The rows are grouped in 4 different ways at once. Each group adds its own fixed numbers to the row, and there is some noise. The rows also spread widely along 13 directions, which tell nothing about the answers.
(in the rows, 128 means zero)
Some rows, each with its group in each grouping after it:
[202 109 101 115 148 137 111 138 215 128 163 158 183 144 128 156  34 149
 105 115 163 114  91 139 129 173 138 129 106 175 101 106 182 142 171 153
 188  90 128 114  98 147  99 116 109  60]  Q493 N binu Q118
[100 103 126  78 136 114  97 113 105 178  98  94 140 100 113 139 153 117
 152 127 115 106 115 105 133 148 156 128 121 106 208 157 125  97 170 117
 157 154 134 103 115 102 237 100 130 146]  Q429 W Gabil Q112
[150 144 119  71 169 160 144 154 152 105  95 175 174 132 121 160  85 175
 147 125 147  90 163  99  98  50 129  81 105 147 126 116 126 125  90  82
 182  55 161  95 159 144 118 108 130 125]  Q246 U mus Q87
[116  82 105 123 149 126 126 114 176 175 103  86 126 109 121 146 143 155
 122 116 117 132 133  88 132 126 165 150  98 125 173 144 107 122 183 155
 151 157 153 104 116  88 192 124 130 142]  Q429 C mus Q112
[179 113  69 147 147 121 133 175 182  98 128 138 112 136 136 153  80 122
 124  86 129  95 140  64 132 147 150 130 118 127 105 119 155 122 159 151
 175 121 119  81 120 146  78 142 107  96]  Q24 Z taf Q87
[ 94  59 125 105 175 132 124  85 131 176 129  74 149  91 107 126 158 133
 139 163 125 118 129 122 149  88 149 103  94  99 225 120 119 107 139 142
 124 160 135 137 121  30 191  88 108 188]  Q569 W pori Q118
[105 148  90 103 176 152 119 133 138 132  61 140 161 159 116 119 129 151
 130 104 109 107 170  94  90  81 137 131  95 139 122 133  95 138 138 135
 158  97 145  96 142 116 142 135 117 163]  Q246 N Gabil Q112
[126  87  58 103 168 132 125  99  84 139  88 104 134 134 103 161 138 102
 165 147 121  86 124 145 145 157 128 135 135 126 171  99 142 116 162 121
 143 142 141 146 114 129 186 118 132 134]  Q24 Z binu Q118
[152 114  93 119 130 142 126 178 130 105 100 139 100 117 146 166 125 105
 161  96  91  83 140  54 133 146 168 100 130 115 142 136 148 107 139 117
 164 115 127 108 125 156 130 134 137 116]  Q569 C pori Q118
[169 158 149  67 143 130  95 114 165 113 169 153 237 131 120 133  43 162
 122 144 175 106 130 150 126 123 140 117  92 158 119 135 168 146 120 128
 183  70 108  70 136 104 124  85 120 117]  Q493 U taf Q118
[151 113 108 132 100 148  87 140 147 135 122 124 105 147 118 141  83 111
 141  97 105 113 135 102 134 166 144 123 125 128 115 138 135 119 135 132
 139 141 130 114 100 141 108 121 144  82]  Q828 N binu Q118
[123 156 141  88 169 159  90 133 156 127 115 161 200 171 110  92  59 142
 124 100 136 119 163 121  87  63 120  94 100 144 109 128 112 144  96 146
 138  85 129  96 133 103  92  96 103 134]  Q828 W taf Q118
[158  91 129  94 108 171 112 161 160 105 141 153 143 120 122 165  87 145
 145 115 138  98 114 115 118 138 180  81 135 143 103 125 158 108 152  80
 158 120 138 126 108 176 145 101 133  49]  Q429 U binu Q87
[101 102  82  94 148 111  99 127  89 138 108 105  98 132  96 170 102  99
 172 111 142  99 154 127 151 126  99 132 165 103 183 119 121 109 126  91
 141 146 138  94 122 143 173 109 150 111]  Q24 W mus Q87
[128 113 122  87 136 145  91  99  92 142 115 110 163 131 118 110 127  95
 156 161 109  77 125 141 125 145 146 102 106 115 161 134 154 108 129 126
 134 140 108 143 111  92 166  94 117 143]  Q569 W taf Q118
[156 103 138 109 139 172 117 134 225 123 160 161 172 134 141 159  64 164
 100 106 135 133 124 123 116 148 186  99 111 169  98 119 148 145 169 142
 163  89 153 115 119 143 128  97 119  85]  Q493 N pori Q112
[132 138  95  98 142 132 130 129 148  83 135 140 203 126  88 146  80 165
 120 120 166 152 166 114 140  89 144 189 112 183 117 138 119 165 178 118
 129 119 110  44 132 124 156 112 118 116]  Q828 C Gabil Q118
[134 133 120  78 146 171 127  98 135 155  55 155 147 161 134 148 110 125
 132 122  88 111 124 120  84 172 166 105 113 179 132 119 116 140 172 139
 152  92 175 157 119 155 187  99 129 138]  Q429 Z binu Q112
[162 127  99 119 158 123 112 144 163 137 104 121 152 152 131 101  96 106
 117 107 111  95 144  89 113 128 121 132 103 132 125 127 139 126 124 167
 150 127  99 111 121  99  91 133  91 138]  Q246 U mus Q112
[134  90  88 110 139 114 116 129 126 141 100  97 116 112 128 163 138 117
 153 118 108  99 123  88 146 170 139 147 125 117 176 136 139 102 180 124
 162 152 134 106 118 115 185 122 125 126]  Q569 Z pori Q112
[126 108  42 143 207  93 106 149 152 154 110 113  96 160 110 139  72  83
 119  52 138 112 169  97 134 142 115 118 139 114 166  97 120 149 144 181
 149 108 124  98 112 136 103 129 108 161]  Q246 Z Gabil Q87
[148 111 142  70 130 137 124  95 140 162 117 129 160 123 118 132 100 116
 139 164 128 107 109 134 124 142 129 115 117 145 172 120 143 117 128 115
 141 128 131 135 113 101 159  81 113 125]  Q493 W mus Q87
[155 156 131  86 128 114  69 118 123 134 137 115 193 140 116 101  75 113
 143 150 132  80 141 137 131 132 111 129  89 115 130 154 159 115  85 134
 170 110  86  86 121  75 102 100 129 129]  Q828 N Gabil Q118
[144 149 140  94  96  98 107  98 111 134 158  90 116 108 123 147  72 101
 137 140 125 106 194  90 172 139 138 123 109 113 187 158 130 136  62 130
 147 117 111  52 152  79 123  78 168 182]  Q828 Z mus Q87
[125 138 103  86 133 138  99 115 119 114 112 145 159 169 102 121  69  95
 119 109 140 140 165 138 112 151 132 157 151 188 120 118 118 160 167 124
 103 133 105 106 105 159 170 104 112 106]  Q246 W mus Q87
[128 108 187  90 102 179  87 121 167 145 132 133 173 119 125 116 110 159
 138 128 105 110 124 119 106 115 184  65  95 120 120 160 134 102 119 110
 144 125 145 124 123  92 144  77 127  98]  Q828 U taf Q112
[117  89  88 150 153 136 120 130 176 174  93  99  71 128 122 162 124 145
 137  88 106 111 144  77 126 142 165 112 103 102 159 134 104 119 163 156
 166 129 176 111 110 112 147 129 148 138]  Q429 C taf Q87
[126 105 125 120 107 157  84 104 139 161 109 118 117 167 109  93  87  67
 135 123  85 103 123 135 111 169 123 102 122 132 110 125 128 113 116 146
  99 144 112 156  93 108  75  88 106 115]  Q246 W Gabil Q112
[118 165 106  76 150 151 121 127 121 104  78 144 180 168 106 117  98 130
 124 111 120 127 170 105  95 100 136 163 126 177 108 128  98 160 155 134
 123 119 117  90 137 140 160 121 106 143]  Q429 N binu Q112
[156 125  98 118 158 117  89 111 169 136 139 106 181 148 114 119  73 141
 117 132 147 114 152 140 136 129 117 160  86 140 128 132 142 143 133 163
 162 123 111  95 113  84 121 123 127 118]  Q828 N mus Q118
[101  69  51 154 160 145  84 124 132 140 121  84 107 145 109 135 139 115
 142 102 107  84 175 129 144 135 164 123 112  89 128 137 130 115 159 139
 137 156 140 125 109 119 157 137 146 122]  Q828 W Gabil Q112
[ 74 131  26 127 239 134  73 137 133 145  31 133 138 229 104 117 113 127
 141  64 118 100 184 137  77 105  84 159 129 125 100 106  79 141 170 160
 159 110 161 117 117 141 147 171 118 133]  Q24 W pori Q112
[154 143 111  95 159 101 111 132 149 134 114 123 159 137 124 131  83 114
 125 119 129 114 150  98 131 144 122 151 116 140 162 130 132 134 142 150
 169 115 109  80 117 100 147 115 110 137]  Q828 N pori Q87
[122 137 116 116 136 168  82 127 149 132 100 154 123 173 126 144  66 117
 134  73 100 127 161 125 104 170 170  97 130 154 110 127 118 158 154 150
 137  92 158 124 108 171 139 105 150 107]  Q828 U taf Q118
[106 114  72 131 157 138  88 123 150 133 111 131 109 180 108 139  69 105
 123  80 126 127 165 136 115 162 148 125 138 143 107 112 115 152 160 147
 128 119 137 113 106 153 121 111 133 113]  Q24 Z Gabil Q87

New rows. What belongs after each?
[127 120  61 120 161 113 109 143 139 131 118 129 101 140 105 195  59 115
 148  71 147 117 144 115 147 164 126 141 150 142 152 115 128 148 166 137
 163  93 149  81 111 181 138 116 157 108]  Q429 C Gabil Q118
[143 161 120 139 127 136 111  99 214 175  61 140 115 197 113 111  40 146
 106  86  92 155 145  84  86 142  87 170  71 175  87 141  72 153 133 188
 144  97 165  87 119  88  28 117 116 136]  Q828 Z Gabil Q112
[179 119 154  75 128 154 142 130 159 102 164 151 193 107 126 145  63 120
 125 140 133 104 130 113 139 114 163  76 118 159 136 118 167 136 110 126
 140  98 111 116 138 120 110  67  99 121]  Q828 U binu Q112
[ 82 102  99 118 175 102  67  96 143 168 157  81 152 127  91 146  83 158
 127  95 169 133 185 142 160 102 138 120 103 100 187 144 107 143 123 145
 155 112 149  61 134  77 171  93 163 162]  Q828 Z Gabil Q118
[151 138 132  92 143 146 141 109 157 133 105 148 153 130 132 146  87 133
 125 136 116 111 134 103 109 140 165 103 102 158 143 120 133 137 138 142
 160  92 146 109 133 112 134  89 116 150]  Q24 Z taf Q87
[126 116 117 105 129 131  89 118 137 115 167 112 136 129 128 148  79 121
 133 126 136  93 185 117 147 129 161  88 111 114 137 137 140 129  96 119
 151 106 120  90 139 104 126  87 154 147]  Q569 Z pori Q87
[ 85  65 106  96 143 133  92 126 126 136 129  95 139 119  77 159 116 144
 160 106 158 146 122 133 146 110 114 148 160 120 165 119 105 106 177  88
 115 171 138  96 106 123 192  99 130  80]  Q429 Z pori Q118
[116 118 121 105 168 104  72  95 174 164 164  87 194 128  94 128  70 177
 118 126 185 127 139 156 141 104 116 153  84 120 160 139 122 133 146 157
 174 120 128  62 118  55 160 103 134 132]  Q429 N taf Q118
[167  57 136 139 153 174 109 171 218 124 176 137 163 112 147 117 102 129
 111 105 116 106 117 100 127 121 210  44 103 116 107 119 172 108 137 157
 145 126 115 153  99 108  93 101  98  85]  Q828 C pori Q118
[115 121  53  71 194  87 102 100  64 108 130 105 193 136  77 159  87  90
 152 125 181 115 155 174 169 147  95 191 168 152 201 101 145 155 196 129
 128 139 100  79 112 145 236 105 112 131]  Q828 W taf Q118
[154 121 136 102 113  98 145 144 178 143 134 135 152  98  95 144  61 125
 116  92 153 181  95  65 147 131 114 173 134 177 177 134 120 137 176 144
 123 140  99  48 111 110 115  94  83 113]  Q246 C Gabil Q118
[177 145 115 115  89 131  60 136 148 149  93 135 114 163 142 140  67 117
 159 119 100  78 110 114 110 207 115 130  98 132 100 159 160 102 121 120
 195 110 130 117  98 141  96 131 161  64]  Q569 U mus Q118
[146  97 107 125 182 159  72 127 176 167 127 141 136 174 137 117  58  98
 122  94 112  93 139 154 103 155 148  53 113 124 123 105 153 133 110 175
 152  91 150 175  95 135  98 100 131 107]  Q828 W mus Q118
[137 110  91  89 152 116 127 118 100 106 134 105 193 108 102 122 124 104
 144 162 141  93 135 127 151 113 141 150 113 136 162 127 160 129 149 125
 127 150  73 103 121  90 161 103  97 150]  Q569 C Gabil Q118
[181 110  94 112 131 122 101 145 179 169  99 151 117 132 130 189  62 124
 155  97 126  82  77 119 124 207 107 113 121 141 133 129 166  95 156 119
 216  79 168 118  99 168 109 111 144  59]  Q246 C Gabil Q112
[136  98 130 103 158 129 100 133 167 185 103 125 142 111 129 139 120 142
 139 112 119 102 113 107 114 140 168  81  99 111 175 145 140 102 146 129
 188 112 157 125 107 103 174  99 131 122]  Q828 C Gabil Q87
[146 111  82 106 163 162  94 160 165 153  60 175 126 163 134 167  92 130
 151  73 107  90  94 129  80 184 136  96 136 151 105 113 144 110 184 114
 193  80 178 152  94 206 149 131 130  53]  Q246 N Gabil Q112
[140 128 114  87 140 166 140 113 158 115  81 162 177 138 111 158 101 176
 131 137 128 132 135 121  98 123 163 144 100 190 112 127 118 140 184  94
 154 101 167 109 121 145 177 102 126 100]  Q828 Z Gabil Q87
[ 87 115  69 102 202 122  76 139  82 155  91  99 133 142 108 133 139 120
 171  97 134  66 190 121 132  72 116  88 124  67 179 130 114 109  81 116
 166 105 138 107 142 112 167 132 159 169]  Q246 C mus Q118
[ 82 114 120 108 142 142  79  86 144 192 104 102 116 164  89 131  88 144
 147 102 128 119 164 134 125  95  96 108 113 105 148 136  78 126  86 129
 133 115 170 105 138  80 111  94 155 156]  Q493 C binu Q112
[107 104  82 114 186 113 113 119 129 159  98 110 124 145 100 134  98 101
 144 103 130 118 133 120 131 120 106 120 130 114 175 102 118 127 128 154
 135 124 131 113 118 102 116 105 109 155]  Q24 Z Gabil Q118
[147 139 124  76 127 144 143  86 107 146  76 135 146 138 121 131 112  92
 136 164  93 108 132 115 114 161 150 124 109 173 163 121 126 141 144 136
 124 120 123 148 118 107 168  87 110 170]  Q569 C binu Q87
[162  70  93 140  97 153 103 169 147  93 152 106 124 108 125 141 133 124
 156 120 107  68 134  89 151 136 173 111 113  90  88 152 173  80 135  93
 150 166 107 106 117 132 100 128 132  63]  Q828 Z Gabil Q112
[156 118 126 119 126 139 154 118 196 142 119 126 128 122 132 150  92 152
 111 118 112 138 140  70 132 125 154 142  94 156 148 132 121 145 144 158
 145 118 146  90 138 102 108 116 116 145]  Q493 U mus Q112
[140  74  79 157 128 130  81 113 180 163 128  99 118 132 110 162 100 158
 137 117 138 114  99 135 140 184 141 157  97 123 126 139 146 100 203 137
 179 153 159 105  85 111 150 138 149  63]  Q24 W taf Q118
[142 114  76 114 132 141 109  95 139 129 108 124 124 159 103 179  67 124
 147 136 133 117 131 150 136 189 106 176 124 173 120 109 127 137 181 128
 148 113 155 116  97 149 142 115 154  89]  Q429 W pori Q118
[143 117 135  89 150 128 140  99 176 166  97 123 188 110 100 142 104 187
 134 153 145 123 104 112 116  86  99 146  69 149 160 134 116 108 141 117
 175 106 153  86 135  58 129 100 104 139]  Q246 U Gabil Q112
[146 118  98  78 153 147  90 153 141 116  99 165 171 157 133 148  79 105
 139  92 128 100 118 143  98 178 152 119 156 170 113 120 160 137 187 117
 153 112 124 140 100 199 184 110 114  61]  Q569 C mus Q112
[155 134 145  66 103 175 119 106 139 129  77 167 172 151 126 143  90 129
 141 142  99 114  96 135  89 175 152 121 117 195 108 129 140 130 174 106
 138 111 145 153 108 155 165  89 113  87]  Q569 U binu Q112
[133 110 101  90 111 169 126  86 119 129  89 135 154 149 110 145 122 110
 143 157  98 113 114 150 119 190 156 160 125 180 114 123 139 135 199 109
 118 141 139 147 101 152 184 101 120 101]  Q493 W Gabil Q112
[151 134 114 110 152 133  99 134 146 136 102 118 152 152 134 110 101 107
 135 129 104  90 136 102 113 143 137 120  95 122 124 130 139 120 122 162
 163 115 104 121 111  94 105 123 114 140]  Q429 U pori Q118
[162 125 105 118 142 138 117 119 157 137 117 138 126 156 122 143  56  97
 122 101 112 126 140 111 131 166 140 116 121 162 139 111 137 155 141 174
 132 104 130 126 108 134 101 104 119 130]  Q828 U binu Q118
[138 132  76 107 194 101 102 101 137 157 117 103 167 155 132 110 102  90
 112 119 119  87 157 125 131 162 140 130  97 121 161 121 148 151 136 193
 165 104 105 112 128  89 140 116 105 197]  Q493 Z Gabil Q112
[110  92  93  95 169 101  35 108 118 194 142  95 131 141 117 160  78  91
 156  94 151  73 140 183 150 189 117  82 148  90 184 132 155 109 120 129
 182 105 145 129 104 136 190  91 173 110]  Q246 C mus Q112
[113 118  59 108 185 140  84 122 105 152  52 128 132 184  98 127 109  93
 162 103 105  97 130 157 105 157  99 144 140 132 136 102 122 129 165 137
 139 126 139 154  87 152 154 131 121 103]  Q828 N Gabil Q118
[ 69  75  85 105 182 114  80 102 141 145 144  82 148 148  76 145  85 128
 132  88 169 147 162 161 148 112 106 153 159 125 162 105  96 142 170 137
 109 154 135  92 116 109 179  93 125 122]  Q429 Z pori Q112
[160 120 141 108 112 147  87  96 156 191 100 129 120 147 141 130  90 108
 126 132  91  97 114 126 106 206 168  74  93 141 144 139 143 115 128 147
 170 102 150 160  95 111 142  95 142 128]  Q246 U binu Q87
[153 101  88 104 164 121 152 147 150 106 154 130 129 114 112 163  60  74
 134 103 137 100 138 105 156 132 134 102 156 139 156  91 156 145 128 154
 123 104 105 107 127 150  84  83  97 138]  Q429 C Gabil Q112
[114 173  77  90 180  97  66 116 112 128 104 128 153 180 113 158  54 133
 149 107 159  87 196 140 124 133  88 142 117 124 130 132 117 137 100 120
 203  65 144  54 146 124 135 121 168 145]  Q24 Z pori Q87
[125  66 122 145 150 134 107 158 204 150 178 111  98 115 129 143  73 110
 116  65 129 121 148  91 147 109 168  56 140  93 150 121 140 122 103 168
 131 130 131 110 126 111  71  93 120 120]  Q24 C mus Q112
[192 120 121  83 145 143 167  96 150 130 114 149 185 106 134 168  93 133
 121 160 121 119 108 112 135 168 171 125  93 193 167 112 161 144 172 146
 162  93 145 131 124 124 173  87 114 143]  Q828 Z binu Q118
[104 115  89 118 164 142 101 111 126 111 139 115 135 171 100  98  72  81
 120 110 127 109 198 137 125  97 138 100 127 128 116 105 117 162  96 153
  85 125  93 122 127 103  78  88 104 171]  Q569 Z Gabil Q87
[114  94  79 114 154 153 118 125 137  83 131 114 167 156  90 127 102 115
 134 123 132 123 171 141 139 100 120 166 145 151 101 101 118 146 164 128
  91 161 105 112 116 123 130 116  99 101]  Q828 N pori Q112
[139  96  90 118 184 137  85 123 151 164 115 103 129 141 125 139 107 142
 158 129 132  40 141 135 116 117 126  64  84  71 135 120 146  89  91 128
 205  93 163 136 124  94 108 115 149 130]  Q429 Z taf Q87
[145 145 121  95 135 176 146  74 140 138  82 135 154 144 123 143 100 154
 137 184 103  97 154 124 105 108 134 130  60 170 123 123 110 140 105 135
 154  81 170 131 140  92 119 103 152 167]  Q429 W mus Q118
[131 130 155  65 106  88  39 109 126 199 141 102 134 121 109 160  61 126
 156 113 159 101 105 145 142 188 109 111 135 104 195 160 140  94 120 101
 201 117 140  81 104 114 195  78 170  91]  Q429 N binu Q87
[169 120  49 140 144 136 142 145 141 111  79 110 101 138 125 156 133 128
 152 134 101  66 139  82 125 151 136 167  97 120 113 123 139 109 165 133
 181 133 133 108 113 133 121 164 129 113]  Q429 N taf Q87
[ 97  70  71 115 170 166 123 143 138 112 110 123 149 120  94 164 144 175
 155 104 145  98 158 120 128  62 150 110 123 115 122 120 116 108 155  76
 146 126 164 103 141 140 167 122 135 105]  Q246 Z Gabil Q112
[115 136 122 143 129 134 116 127 196 144 113 124  89 174 115 105  52 105
  88  69 102 176 178  60 107 128 141 149 117 162 117 125  71 168 143 195
  93 135 121  83 111  99  69 111 103 157]  Q429 W pori Q87
[123 140 136  69 119 136 105 109  91 142  75 111 154 143 122 101 146  98
 164 153  85  86 140  96 115 130 113 134 114 109 148 146 118  98 101 109
 134 144 110 114 137  79 140 106 113 160]  Q493 Z pori Q112
[ 94  97  94 135 174 147 103 152 158 150 121 132  98 143 116 131  99 117
 116  57 121 127 180  88 115 100 179  67 130 111 151 122 102 139 133 145
 126 112 145 108 121 137 133 110 125 153]  Q246 W Gabil Q87
[144 110 126 122 161 132 158 115 167 171 118 135  89 121 126 145  65  69
 116  96  90 142 131  76 137 146 150  74 124 144 207  96 122 154 118 201
 114  96 143 136 116 108  82  71  97 192]  Q828 W Gabil Q118
[128 114 103 109 149 106  69 103 156 185 133  98 132 144 114 151  78 131
 136 103 145 100 133 137 146 160 109 127 114 104 167 140 134 118 127 146
 185 116 148  94 120  99 147 112 149 128]  Q493 N binu Q112
[ 96 107 136 124 137 153 110  93 185 161 126 123 120 141 121 147  82 141
 106 104 111 155 161 109 123 134 165 112 108 150 144 131  94 145 149 166
 128 115 166 104 128  92 137  89 136 154]  Q24 W pori Q112
[163 112 103 121 130 137 131 130 137 123 138 125 108 128 125 158  72  93
 141 118 115  93 142  93 150 142 139  88 124 123 144 110 152 123  92 146
 144 106 127 112 133 123  67  98 130 143]  Q24 Z binu Q118
[128 116 105 119 194 148 119 100 145 134 159 126 146 146 126 126  62  86
 120 126 127  86 174 142 136 109 155  48 108 118 154  89 148 155  77 193
 133  74 127 140 135  91  74  79 116 197]  Q24 W taf Q118
[125 133 104 126 147 129  55 123 169 176  99 115 132 176 131 108  83 121
 121  93 107  91 142 120  96 169 140 118  87 116 108 157 127 120 138 168
 181 109 138 112 104 108 117 125 139 123]  Q429 W Gabil Q112
[122 131 101  73 181 146 122  82 106 149  83 122 173 149 102 125 111 122
 153 179 126  69 148 160 106 104 114 110  90 130 148 110 125 123 105 119
 159  92 143 143 128  90 146  92 127 169]  Q429 W Gabil Q87
[115  80 120 128 142 134  87 129 156 179 126 101 102 118 124 140 111 112
 133  83 107 130 140 101 142 149 176  88 128 103 182 139 124 125 142 158
 133 144 144 126 103 117 166 104 146 125]  Q828 C mus Q118
[149 160 117  97 169 100 101 117 158 195  77 141 131 141 127 159  63 141
 141  98 123 108 126  92 113 145  99 117  83 128 190 144 120 123 115 157
 215  57 178  79 127 102 123 108 149 157]  Q828 W Gabil Q118
[149 154  74  92 199 111 142 150 141 103  95 138 192 135 123 134 106 133
 124 111 132  96 169  86 121  92 134 154 105 145 150 124 135 150 152 155
 175  94 111  70 144 120 148 135  94 167]  Q828 N Gabil Q112
[156 102  94 147 127 146 108 148 190 113 131 123 134 144 130 137  95 134
 130 118 112  92 143  97 130 139 144 132  99 125  73 136 145 109 136 144
 163 129 122 103 119 106  64 135 124  93]  Q24 C pori Q112
[153 119 106 125 181 142 102 140 206 131 146 143 176 151 132 120  59 136
 102  99 131  99 154 121 112 113 156  91  90 135 104 120 150 145 123 179
 168  84 128 112 123 108  78 109 105 129]  Q828 N Gabil Q112
[147  91 117 104 125 139  85 122 175 118 158 134 172 138 126 157  67 125
 122 116 145 119 113 153 134 194 158 129 137 162 102 123 164 124 187 127
 155 129 125 114 101 145 153  92 123  57]  Q24 Z pori Q112
[152  95 121 103 111 144 146 129 144 128 103 126 151  99 135 143 148 105
 133 134  94 120  90  93 129 189 199 142 130 160 150 134 157 114 219 139
 131 168 114 129 101 131 197 108  92 105]  Q24 C taf Q112
[172 124 118  83 109 172 136 147 144 107 102 163 130 121 143 189  93 140
 162 133 109  70 124  97 114 148 156  99 119 152 111 131 156 106 133  85
 184  84 171 120 134 187 139 108 158  75]  Q429 W mus Q112
[178  98  93 113 157 158 125 173 154 120 100 153 153 128 127 146 114 140
 158 113 119  72 113  93 117 109 142  88 108 120 116 123 160  95 130 110
 179 108 140 134 116 144 110 133 117  82]  Q828 C binu Q118
[158 145  94 129 146 164 166 162 186  98  74 162 135 136 147 145 126 163
 104 103  95 131 171  31  95 112 193 146  85 177 103 131 106 146 179 144
 164  99 143  83 135 135 137 155 112 145]  Q246 N pori Q87
[109 151 124  83 110 110 104  87 114 181  46 102 137 143 100 125 124 130
 147 135 100 133 116  99 108 163 102 203 101 152 168 167  88 116 181 128
 149 152 140  80 112  90 192 117 127 143]  Q429 W Gabil Q112
[166  86 128 123  99 140 129 131 172 120 170 118 131  81 135 167 101 127
 121 126 121 127 102  94 160 184 206 122 117 147 161 136 172 126 196 142
 145 147 116 106 102 129 171 100 123  98]  Q569 N taf Q118
[149 159 154  93  71 164 104 129 136 102 128 135 131 131 147 145  94 116
 140 139  84  89 166  85 125 163 180 110 104 140  97 161 135 122 104 116
 156 103 121  91 138 128 114  99 161 127]  Q429 N pori Q112
[128 121  74 102 163 134  99 128 131 122 114 125 142 157 113 151  85 126
 136 115 146  95 170 136 121 130 135 138 126 141 124 121 129 138 148 120
 156 113 136 104 117 153 165 123 145 111]  Q429 W mus Q87
[133  77  85 116 141 133  83 117 132 176 103 112 106 163 115 130 105  68
 142  97 104 101  99 139 127 205 126 120 156 121 149 112 145 113 177 146
 126 162 132 165  81 150 155 115 108  93]  Q493 W binu Q112
[ 99  81  48 159 196 148  58 110 136 159 102  76 142 173 105 101 146 146
 144 118 119  70 177 152 120 101 136 125  71  72 112 135 119 110 141 155
 158 146 147 135 106  75 145 156 146 136]  Q828 W taf Q118
[ 84 109  58 135 205 185 132 147 152 103  80 147 128 190 108 118 112 119
 104  46  99 145 213  99  94  72 179 115 145 159 100  90  78 188 172 174
  80 125 146 135 127 169 143 139  96 153]  Q828 N binu Q112
